The rows are grouped in 3 ways, from coarse to fine. Each group lies inside one group of the grouping before and may be the whole of it. The rows also spread widely along 12 directions, which tell nothing about the answers.
In the rows, 128 means zero.
Some rows, each with its group in each grouping after it:
[116 143 137 107 114 158 130 131 117 186 199 100 129 137 157 169 114 115
 136 145]
j_522 salum Soru
[123 185  50 126 203 131 107 138 153 123 138 146 147 163 139 152 114 128
 158  89]
j_838 dul nov
[124 149 111 146 105 191 119  53 164 135 127  64 110  96 111  90 192 132
 127 106]
j_920 num getu
[ 63 118 133 157 126 136 146  69 181 155 152 108 174 111 142  92 140 117
 154 155]
j_920 Rebe loreg
[127  64 158 146 132 117 103  83 132 122 134  94 170 166 151 138 125  91
 124 123]
j_920 kuzem vez
[151 103  92 160  87 174  89  84 137 157 132  77 129  81 127 103 137  67
  85 139]
j_838 nofaz kepet
[149 116 112 127 154 123 100  95 107 128 129  95 141 126 129 130 152 118
 149 137]
j_838 dul ligor
[148  77 157  86 114 163 138  77 121 130 187 111  92 169 142  86 146 136
 127  93]
j_920 Rebe kop
[134  95 180 146  93 132 109  93 111 108 108  76 119 108  90 125 134 135
 115 139]
j_522 sanil zez
[124 116 124 132 136 193 140  97 140 109 149  87 107 173 137 124 107 115
 105  89]
j_522 sanil Buv
[133 113 100 133 144 105 111 120 137 118  95 139 129  92 108 104 149 133
 133 141]
j_920 num pufor
[177 116 140 112 121 140 103 151 111 158 182 141 100 134 206  94 213 129
 110  65]
j_34 Raziz pitaf
[128  76 156 149 151 136 138 148  52  89  73  80 100 129 143 155  74 127
  78 206]
j_838 nofaz tabaf
[ 91 116  54 114 190 115  77  58 167 135  82 130 203 200  98 161  78 116
 120 118]
j_168 rede fuz
[159  95 150 105 115 140 133 150  94 123 156 118  86 153 154 139 114 128
 107 115]
j_920 num Tosig
[178 116 114 166 105 151  85  75 170 110 145  65 129 120 108  96 143  72
 144  83]
j_34 Vuve Komeb
[138 110 119 161 118 151  97 100 139 122 118  79 128 124 121 124 127  92
 112 136]
j_34 Raziz sela
[127 132 115 143  86 185 131  82 178 145 165  87 109  98 109  91 128 108
 120 100]
j_522 sanil Gozot
[134  94 127  70 138 103 130 154 104 192 141 147 127 139 196 137  99 163
  94 141]
j_168 rede muru
[111 171  99 161 115 160 130 135 147 125 147 121  90  67 104  95 144 124
 137 161]
j_34 Raziz Rom
[132 122  91 143 154 144 140  89 165 134  55  47 134  90 144 117  93 156
 110 152]
j_168 revo nebid
[151 112 131 141  88 143 138 111 172 113 141  85 102 119  96 102  45 109
 121 114]
j_168 rede vota
[119 148 129 154 139 169 117 129  94  91 158  99 102 151 115 157 118 102
 130 136]
j_838 sulis Bag
[190  51 147 104 142 184 154  77 102 126 135  48  83 173 219  95 163 136
  90  79]
j_920 vemi bar
[147 101 111 143 141  97  93 124 131 132 101 117 158 115 135 124 119 113
 122 121]
j_838 dul nov
[149 110  72  82 169 129 106  74 137 154 124 101 145 166 132 141 100 127
 135 129]
j_168 rede fuz
[168 127 127 100 127 186 133 112 144 140 117  71  69 150 168 119 141 175
  89  60]
j_34 Raziz pitaf
[151 119  83  88 146 183 148 116 164 163 164 132  97 162 203  93 144 143
  97  56]
j_920 Rebe loreg
[136 153 136 119 169 155 117  68 138  84 128  74 109 183 100 133 144 163
 171  81]
j_34 Vuve Komeb
[154 134 155 118 172 117 155 143 100  89 100  47  83 142 120 172  73 166
 166 178]
j_34 Raziz sela
[172 146  97 138  99 202  98 133 107  87 175 101  68 140 110 145 135  82
  96 115]
j_920 Rebe kop
[171 126 123 109 142 126 120 153 107 125 107 109  93 116 157 136 157 155
 112 117]
j_920 num getu
[183 127 117 128 156 135 125 102 159 113 135  80 115 139 138  97 122 120
 163  76]
j_838 nofaz tabaf
[168  57 156 114  64 120 133  89 122 182 178  66 116  75 137 100 121  85
 143 177]
j_920 num Tosig
[152 136 147 149 110 176 144 110 162 132 105  24 108 112 178 135 136 148
 101 106]
j_920 Rebe kop
[106 119 114 152 148 111 114  81 189  99 100 102 168 141  84 125  93 120
 152 124]
j_920 Rebe kop
[122 126 128 163 113 162 150 142 176 106 144  99 118 143 144 129  68 101
 110 107]
j_920 Rebe loreg
[107 135 110  88 154 122 116 109 112 146 159 160 125 150 119 136 155 153
 149 131]
j_920 num Tosig
[126 106  98 127 140 187 122  82 152  97  93 109 104 157 107 104 117 142
  75  72]
j_522 sanil Gozot

New rows. What belongs after each?
[130 112  64  95 173 149 105  87 127 101 145 178 102 168  81  90 125 124
 129  86]
j_838 sulis Bag
[166 137  90 136 140 168 107  54 146 111 168  64 123 130 111  97 152  93
 169 111]
j_168 revo nebid
[136 125  45  95 180 142  96  83 144 160 155 175 141 145 140  78 174 120
 135  81]
j_838 nofaz kepet
[127  67 151 133  78 132  75 125 140 168 113 140 166 141 150 132 123 110
  43  74]
j_522 salum Soru
[127  98 130 144 113 145 104  47 158 105 132  85 144 139  81  93 108 109
 136 110]
j_168 revo nebid
[139 144 110 118 114 165 133 103 155 149 146  86 107 112 138 129 134 135
 128 126]
j_920 Rebe loreg
[146 118 103 143 140 120 113 160 140 139 139 145 132 117 169 112 127 105
 112  98]
j_838 sulis Bag
[154 113 126 156 133 146 134 137 140 105 130  83 116 128 143 127  97 102
 124 115]
j_522 sanil zez
[122 151 137 141 129 148 107 145 121 122 165 146 122 153 153 124 150 131
 115  69]
j_838 dul nov
[100 123 174 153  78 130 125 108 169 115 132 112 123 116  83 108 108 135
 127 106]
j_920 num getu
[136 147 132 104 119 138 136 150 126 106 126 106  83 139  88 181  57 156
 123 146]
j_920 Rebe loreg
[137 132 100 117 144 138 116 136 143 172 142 108 129 134 183 146 119 130
 112 116]
j_34 Vuve Komeb
[104 188 134 148 140 135  95 122 149 147 136 106 158 141 134 165 142 140
 141 101]
j_838 nofaz tabaf
[139 120  74 149 121 138  94 126 165 154 136 143 133  92 147  87 159  92
 106 111]
j_34 Raziz pitaf
[ 92  86 154 158 123 160 117  81 130 112 131 105 133 159 127  98 132 110
 103 126]
j_34 Raziz sela
[127 140 189 131 118  92  96 167  71 122 119 135 120 113 124 157 147 165
 119 147]
j_838 nofaz tabaf
[167 125 112 129 127 176 105  58 149 124 141  36 108 145 112 129 141 103
 145 104]
j_34 Raziz pitaf
[186 159 133 129 151 163 111  72 133  85 124  43  94 142  96 119 156 140
 175  80]
j_838 nofaz tabaf
[ 86 119 129  83 107 116 114 117  94 193 139 134 121 109  88 172  63 152
 108 213]
j_838 nofaz tabaf
[ 67 117 145 141 113 105  93 121  94 139 118 149 149 110  82 158 112 129
 108 187]
j_838 sulis Bag
[ 86  74 149 164 146 114  96 103 117 103 136 138 185 181 141 148 121  81
 113 138]
j_920 kuzem vez
[ 86 129 144 144 107 149 128 119 163 135 119 120 117 128 117 119 102 151
  98 113]
j_34 Raziz pitaf
[179 133 104 131 130 180 123 107 135  98 129  78  79 138 134 123 141 126
 111  82]
j_920 vemi bar
[130 194 131 114 175 120 103 112 140 149 134  92 163 166 172 166 185 176
 169  83]
j_168 rede fuz
[118 130 104 134 157 127 107  65 150  81 149 129 140 156  45 104 107 113
 188 108]
j_838 dul ligor
[122  70  96 152 163 133 110  93 107  74  49 123 127 115  92  97 127 123
  86 157]
j_522 sanil zez
[137 115 100 108 118 145 115 106 161 128 148 146 113 143 108 106 113 125
 116  93]
j_920 Rebe loreg
[ 98 146 126 150 115 161 114  97 168 160 137  98 150 134 150 126 129 135
 109  81]
j_838 dul nov
[ 85 110 148 164 169 135 145 136 154 115 122 118 163 187 177 133  67 119
 113  99]
j_838 nofaz tabaf
[117 136 151 128 136 117  92  89 125 112 101 103 143 148  86 146 132 164
 136  97]
j_838 dul nov
[143 115  44 129 168 157 102  63 151 105 145 130 126 142  73  86 104  72
 154 122]
j_838 nofaz tabaf
[170 142  74 120 177 150 155 122 156 103 160  91  99 139 143 103  81 118
 172 113]
j_168 revo nebid
[ 98 141  92 164 131 126  87  77 194 131 121 127 178 120  77 108 110  99
 141 103]
j_838 nofaz kepet
[136 123 158 135 135 130  96 120 121 106 124 113 122 166 125 134 145 140
 121  93]
j_34 Raziz sela
[139 119 125 130 128 171 114  77 138 131 115  68 109 136 138 117 148 142
 110 102]
j_34 Vuve Komeb
[132 108 147  92 114 128 100  91 116 117 185 151 117 171  83 113 108 136
 141  97]
j_168 revo nebid
[158 127 156 105 162 117 124 134  93 123 142  97 116 158 168 157 167 152
 157 116]
j_920 num pufor
[136  99 115  98 108 163 110  75 145 149 179 109 122 165 118 128 111 107
 118 109]
j_920 Rebe kop
[141 107 116 109 163 132 130 119  73  85  63  77  73 123  86 162  79 168
 108 200]
j_34 Vuve Komeb
[113  96 139 112 136  96 136 113 107 160 161 113 140 117 122 131  81 121
 163 186]
j_838 dul nov
[106 115 132 151 136 155 114  95 121 141 150  91 165 166 179 138 133 100
 104 129]
j_168 rede vota
[157  82  93 130  69 162  81 111 147 116 179 157 102 145  70 107  84  48
  92  88]
j_920 num pufor
[158 124 119 127 136 173 157 104 134 111 115  49  71 112 125 117  93 140
 128 127]
j_838 sulis Bag
[195  85 127  96  89 109 104 135 161 142 176 177 104 120 141  59 156 119
 123  45]
j_920 Rebe loreg
[130  92 147 118 132 134 122 115  99 145 123  88 129 142 166 154 136 130
 108 148]
j_920 num pufor
[116 152 106 144 158 199 151  72 170 122  87  55 103 135 155 100 148 169
 107  70]
j_838 sulis Bag
